The same things were measured in two ways. Each way mixes the same 11 hidden numbers, adds some noise and spreads widely along 7 directions of its own, which tell nothing about the thing.
Some things both ways: the first way, then the second way.
[  5  -2  -2  26 -19 -24  -3 -27  40  21 -16   0 -11  12  23 -13  13 -15
  13 -11   8 -23]
[-24   8 -11  -9  21  48  27  17  46 -28  -2   4  -9  -1  -7  -1 -21 -46
 -30 -13  40  15  -9]

[ 28  -1  -9  -1  -7  10   4   1   2 -17  36   1  40 -18 -44  39  -6   8
   2 -30  29   0]
[-13   2  21   8  29  21  12  13  28  -1 -11   4  -7 -15 -13  -9   6   8
  -6  17  -1 -12 -50]

[  5  -3  15 -16  22 -14  51 -36 -33 -10 -53 -17  -4  28 -17 -16 -18 -29
  10  -1 -32 -33]
[-42  41   4 -21  39  24  20  54  31 -17  -6 -12 -13  19 -13   4 -16 -37
  23   4  23  19   0]

[ -6  -6  27   2   3   0  14  -3  -1   6 -31 -13  26  21 -25   5  14 -13
  26  -6   3 -17]
[ 16   7  14 -15  38  20  -9 -24  45 -27 -41  16 -28 -41  13  -4  27  -5
  -4  17 -30 -28  -5]

[ 15   7  -6  19  -1 -13  13  -8 -13  18 -30 -15 -23  26 -23   1  28  -4
  20  -1 -25  -6]
[ 36  -1   1   0  51   3 -20 -20  12 -25  -9  39  -6 -16  10  25  15  25
  -1 -18  -7 -19 -29]

[ 11   0  24  36 -36 -17 -19 -14  49  32 -39 -24  -5   3  47  -6  11  22
  -1 -14 -10 -40]
[-25   1   6 -11  27 -14  -3  26  31 -24 -51 -33   3 -46   3   3  17 -26
  -3  30  17  22  18]

[ 27  29 -55   4  -9  -3  -8  -1   9  -2  29   5 -30  -2  50  13  28  12
  -2  16  -1  -4]
[ -3   9  -9  -8  50 -29   3  -5  -4  -1 -29  -2 -20 -22   6  29  10 -14
  10 -10 -12 -13  42]

[-53  -1  30   6  51  17 -18 -34 -36 -10 -21   5   9 -13  -9 -27  -1 -12
 -14  22  -9  17]
[-19   0  28  24  14   8  -6  17  11  15   0  24 -31  27  -1  -7  15  32
  26   6   8 -12 -74]

[-25  -7  28  15   8 -28 -23   3   1  58 -19   8 -22   8  18 -35  29 -12
  16  52   4  12]
[-21  -5 -10 -27   6 -36 -12  11  -5 -13 -12  18 -20 -14  15  21  -9   3
  -4  25  27   4  40]

[  4   0   0 -12  -1 -15  11  -3 -18   8  -7   9   5   3 -39 -18   6 -12
   8  25  -9   2]
[ 18 -21  -8 -36   0 -23  -6 -42 -34  -8  11  47 -31 -12  15   5   2  29
 -35  19 -13 -10  24]

[-44 -12  70 -21   6 -27   3  -4  -1  11   2  -1   0  14  10 -56 -32  -7
  -2  29 -20  30]
[ -8 -20   7  -2  54  21  -8   1   7   8 -45  42 -35   2  -8  19 -12  24
  17 -16  -3  16 -70]

[ 37 -12 -19  -7  -9  29  -8  31  21 -20  41   7  26 -16 -19  35   0  14
 -12 -12  46  12]
[ 22 -13  19  -4  -8  14  12 -50  19 -18  11  -9  21 -46  18 -45  42  -2
 -53  11 -14 -53 -26]

[ -1 -23  38 -15  19 -14  47  11 -32  30  -4 -33   8  24 -12 -11 -10  -4
  19  29  -6  15]
[-42  20  15   1  21  16 -24  52  26  10  37   9  36  23  -1  -9 -18  52
   9  23  -2 -38  25]

[ 26  13 -21 -33  25  -2   6 -14  12 -11  27 -47   7  25   2 -23   4  35
  -8  34 -55  28]
[ 19  -6 -24 -24  29  35  -6 -30  58 -50 -30  21  -2 -59  26   2  29  -9
 -38   9 -27  -8  20]

[  9  25 -40 -28  32  -6 -26   7 -33  13  17  31 -18 -21 -18  16  45 -17
   2  54  22   7]
[-47  -6   2 -37 -20 -35  22   5 -14 -11 -35 -20 -35 -30   0 -12   6 -39
 -13  37  26  32   3]

[-11  -7  17 -19  -4  -8  -9   8  14 -22  45   9  13 -26   7 -24 -30  10
 -21   6  -6  22]
[-15  -1  16  -3  41  10  -1  19   0  14   9  12 -22  13 -19  26  -4  12
   3   7   6   1 -10]

[ -3   8  -9  15  -8  -4  30 -52 -11   5 -28 -21   4   6   5   1   1  -2
  -3 -20 -20 -29]
[-33  49  14 -34 -18 -44  -9   2   6  -6  -6  11 -43 -18  42 -10  14 -11
  44  28  -8  -8  -6]

[  9 -20  26 -27  21  19  28   2   3 -28   1 -14  63  20 -56  25 -22 -22
  21 -23  37 -10]
[  5  25   9   2  50  -2  -1  -3   1  11  -2  17 -30   9  -2  10   1   3
  19 -10 -18 -19  -4]

[-21  26 -16 -16  19 -28   1  41  -2 -11  44 -10 -57  17   6 -10 -46  -4
   6  14  -8  11]
[ 11  43  -9 -12  48   0 -18  10  27 -11   6  18 -12   3   9  18  -4 -15
   2  -9   0  -5  35]

[ -9   2  -7   7   7   4 -26  -8 -16  22 -20  40 -20 -24  11   6  26 -26
 -10  20  34  -8]
[-34  17   5 -11   6 -35  20  22 -10   4 -14 -19 -11  -4  -8 -14   4 -25
  -4  14  21  10   1]

[-17 -13  12   8  -2   1  -6   3 -23  16   9  41   3 -25  -9  -6 -18 -24
  -7   8  28   7]
[ 30  16 -15 -26  33  14  14 -49  11 -34   6  46 -27 -12  25  -5  -3 -17
 -12 -37 -24 -14 -10]

[  6  -9   5 -35  19 -15  11  12   7  19  15  -1  17  14  -4  -8 -18 -20
  19  34  18  -4]
[-44 -14   4 -31 -16 -25  29  -5 -17  -1 -23 -23 -20 -32   5 -25 -21 -43
 -24  20  37  23  27]

[ -7   7 -12  14   7 -24   8  -9  -4  47  -4 -10  -8   2  38 -13   3  -4
  15  45  13 -21]
[-54   7  26   8  13 -12  29  39   9  -1 -25 -12 -19  10   6 -22  -7   1
  41  15  19 -15 -47]

[ -2   8 -27  11 -15  11  14 -12  -3 -16  10   2  -1 -16   3   4 -11   5
 -16 -14   1 -12]
[ 30 -17   7 -32  18   6  16 -48  -2 -10 -21   7 -31 -30  33 -21  14 -23
 -30  -5  -6   1 -21]

[ 22   8 -40  -3  23  33  10 -27   2 -16 -34 -31   3  14 -42  29   0  -2
 -16 -25   7 -29]
[ 50  51 -12 -25 -14 -45 -11 -52  -3 -24  17  11  -8 -21  59 -41  54 -15
 -14  -3 -27 -22   6]

[-32  16   3  -6   1   3 -36  -4 -14  -3 -15  24 -66 -33  57 -42  -7  12
 -60  39 -29  12]
[-27  -7  -2 -25   8   5 -11  18 -35  15  20  -3   5  47  -3 -15 -15 -14
  -2 -34  44  73 -22]

[  3  -2   1 -30  15  15  15  26  -1  -8  25 -28   2  20 -40  21 -22   8
   2 -14 -10  12]
[ 18   2  18 -16  24  27 -47 -31  23  -3   9  24   6  -9  20 -23   1  -3
 -22 -15 -11   8   8]

[-18  -6  10 -20  26  40   1   3  -7 -35  10   0  26  11 -23   7 -29  -8
 -10  -7  20  16]
[  8   8   8 -24  22 -17  -2 -23   4   4 -33 -12 -19 -31  17 -21  11 -34
 -23  12  -3  -5  24]

[  5  13 -31 -29  19   9  20   7 -19 -21   0  -8   4  14 -23  -5  -6  -7
   3  22 -13   1]
[ -1  27   1 -19  44   5   4  13  -3   1  11   3  -3  16 -13  -6  -6  -5
 -12   7  -9  -8  39]

[ 22   7   8 -17  -4 -22   0  19 -16  16 -15  10  -9   2 -40  13  28 -12
  20  12  -3  -7]
[  3   5  -4 -11  51  20 -11   1   1 -16   2  34  -7   7 -21  25  -8  10
   7 -26   3  34 -33]

[-19  -1  12   4   1  -3 -15   5  22  -4  24   2   9  -3  15 -18 -31   3
  -1   1   6   7]
[  6  -4  14  19  27 -24  -8 -17 -16  20  14  30 -25   4  -1   8   4  35
   5   0 -12 -30  -1]

[-55   7  30   4  31   0 -29 -23 -26  36  -9   7 -18 -10  48 -27  25  -2
  -8  48  -8  26]
[ -9  13 -31 -10  30   2 -21  -7  21  -3 -12  48 -20   0  26   3 -14   9
  15 -34 -18  32  14]

Other things, the second way, with their names:
z576: [  7   5  -5   2  75   9  -3   3  -9  26 -25  13 -21  31   8  10 -19  -8
  28 -66   5  27 -38]
z480: [-20 -26  27  13  -7  -8 -24 -17 -18  34  13   6  12  -2   4 -34  12  43
 -12   6  -7   0 -25]
z677: [ -8   2   4 -24  39   2 -17  15  12   4 -15 -18   8 -29  10  13  -6 -12
 -13  11  16  29  36]
z494: [-11  28   4 -17  17  -1  -1  12  24 -10  16  -1 -11 -25  21  24  13   4
   4  23  -2 -26  15]
z777: [ 48  -7   2   0  67 -26 -19 -48 -17  -3 -34  26 -20 -24   7  24   5 -13
   5 -49  -3  18 -21]
z646: [ -1  21   7 -36  31  17  -2  -9  37 -43 -12  13  11 -50  15  -1   5  -1
  -7  17 -24 -22  -5]
z474: [  4   8   1 -34  -8  35  -6 -37  38 -40 -12  26 -34 -19  28 -15  26 -29
  -9  -1  -5   8 -41]
z909: [ 12 -33  21 -13 -11 -14   5 -55  -8 -12 -27   1 -20 -47  10 -23  51  -2
 -39  26 -14 -25 -33]
z108: [-45  44   5  -1  36  11   0  62  26  -5  21 -24  10  13 -35  24   2 -15
  12  18  14  -3  45]
z606: [  0 -17  21  -8  13   6 -11 -21 -17  11   3  30  21   1  -6 -56 -18  49
 -25   0 -19 -10 -30]
z160: [ -5  14  -9 -32  -4  -7  24 -17  -2 -30  -1   2   0 -26   9 -21 -12 -39
 -29 -10  33  19 -20]
z641: [-18   4 -17 -32 -15 -19  14  -2 -14 -11  10  20 -22  -4  12 -15 -12  -1
 -24  20  12   7  29]
z616: [-10   2  23  -8 -21 -39 -15 -35 -17   6   6   6  -7 -44  -1 -27  -4  -5
 -25  22  15  12  14]
z294: [ 26 -12  32  25  32  33 -18 -41  -1  19  27  25  28  18   6 -56   1  39
 -13 -42 -30 -40 -47]
z517: [-15  -1  -5  17  52  35   1  26  22  -7  16  15  25   4 -36   9 -27  28
 -16  -8   4 -15  24]
z93: [-13  23   2  -6  32   7  -8   5  12   8  18  14  -7   4 -19   5 -19 -25
 -19 -10  14  15  31]
z84: [ -7  11   8 -23   8   0   7 -43  -8 -15   1  33 -43  -3   6   1  13  -1
  16  -4 -35 -47  -3]
z306: [-28   0  17 -37 -29 -35 -18 -19 -27  -3  11   9   1 -14  28 -13  -4   0
   5   2  31   3 -16]
z609: [-12  12  20 -11   8   9 -24  -8   2  -2  22  33 -13  28   6  -8  -5   4
  11 -13   8  -9  -4]
z94: [-42   0  11 -37  20  55  19  28  34 -30 -26  -3 -11  11  -5 -16 -19 -44
   0  -3  37  25 -36]
z815: [ -5  -4  20 -41  23  46 -16   4  12 -23 -24  -1 -19  27   1  -8   6 -52
   1 -23  37  62 -52]
z988: [-20   2  -3 -42  38 -16   3   8  -8 -20 -35  17 -35  -7  -3  26 -24 -24
  16   1  16  40  18]
z885: [-40  -5  23   8  10 -20 -10  18 -25  27   8   0  -2  14 -28  -7 -13  12
   5   7  19  23  -5]
z788: [ 10  28  -7 -21  38  29   9 -17  29 -28   0  -3   1 -22  -4   2  -4 -58
 -19 -38  13  29  -5]
z663: [  0  -9   7  -5  36 -20  25  -8 -20  10  -7 -11  -5 -37 -13   5  -6   4
 -21  14  -2  -2  13]
z875: [ 12  -8   6 -28  -7   9   7 -54  12 -31  -7  21 -32 -30  35 -18  48  -4
 -11   9 -37 -30 -22]
z491: [  1 -15  15  -5   8 -18 -20 -12 -13   6  22  27  -6  -6  17   2   3  41
  -4   8   5  -8 -14]
z551: [ -2   0   4   2  31  27 -17 -17   1   3  36  35  -7  14 -27  15 -14   1
 -17 -29  -3   8  13]
z448: [-41  30  18 -18 -28 -20 -22   2 -17 -14  26  22 -13  26 -10 -34 -11 -13
  23  -3  21  31 -15]
z543: [-30   3  28 -34 -21 -19  -3 -10  -4 -22  -1 -12  -3 -48   7  -3   9 -14
  -1  28  30   0 -17]

Some of these things the first way, each followed by its name:
[ 22 -14  12 -39  -4 -27   6  23  21  13  37   6   4 -17 -11  -1 -28  -4
 -10  23  30 -10] | z875
[ 33  43 -86  -6  -6 -12  16 -20  10 -13  17 -16 -39  27   5  17  26   1
  13 -19 -45 -15] | z93
[ 22   2  21 -19  -9 -23  16  17   0   1   7  -3  11  16 -32  -4 -47  -3
  10   5   0 -14] | z988
[ 20   7 -32 -11  -3  18  17   2  17  -7  31 -20  17  11   6  37  11   7
   5  -5  40  -3] | z576
[ -5 -14  31   3  16  29 -15  -1 -12   4 -29  16   9  12 -34  20  -3 -25
   5 -27  12   1] | z777
[ 32  -6 -11   1 -28   1 -13 -18  28   3  -7  17   2 -16  -5  10  18  -1
 -19 -15  11 -18] | z909
[ -1  -5   8 -23 -32 -24   1  60  20  54  23  -3   4   8 -13  -4  -5   3
  17  40  30  11] | z606
[  6  -6  20 -22 -17 -17  -2 -14  42 -13   1  -5  -6  17  21 -41 -32  -1
 -11 -12 -48  -1] | z551
[ -1   2  -5   0 -17 -14 -14  15  17  18 -13  19 -33  -6  23   1  24 -19
   4  -2   3 -12] | z788
[-10  27   6  -3   4 -11   5  15  -8 -24 -13  -7 -25  29 -25   8 -35 -14
  21 -36 -34 -21] | z616
[-16  -4   1  22 -43  15 -38  -6  39   0  -4  39  23 -22  64 -41  36  10
 -16  37  17  13] | z84
[ 21 -10 -37  -4 -30 -29   0 -11  80  42  57 -46  27 -12  59 -26  47  41
   3  36 -14  17] | z494
[ -1  -2  46 -19  15   7 -24  31  -6   1 -43  21   5  18 -63  18 -26 -32
  11  -5  36 -24] | z448
[ -3  17 -18 -17  13 -18  -5  12   2   4  13  -5  -5  11  -3 -21   1  -1
   8  51   7   8] | z641
[-16   1   3 -45  53  14 -12  -1 -17 -18  15 -10   8   7 -31 -24   1   1
 -14  48 -16  35] | z474
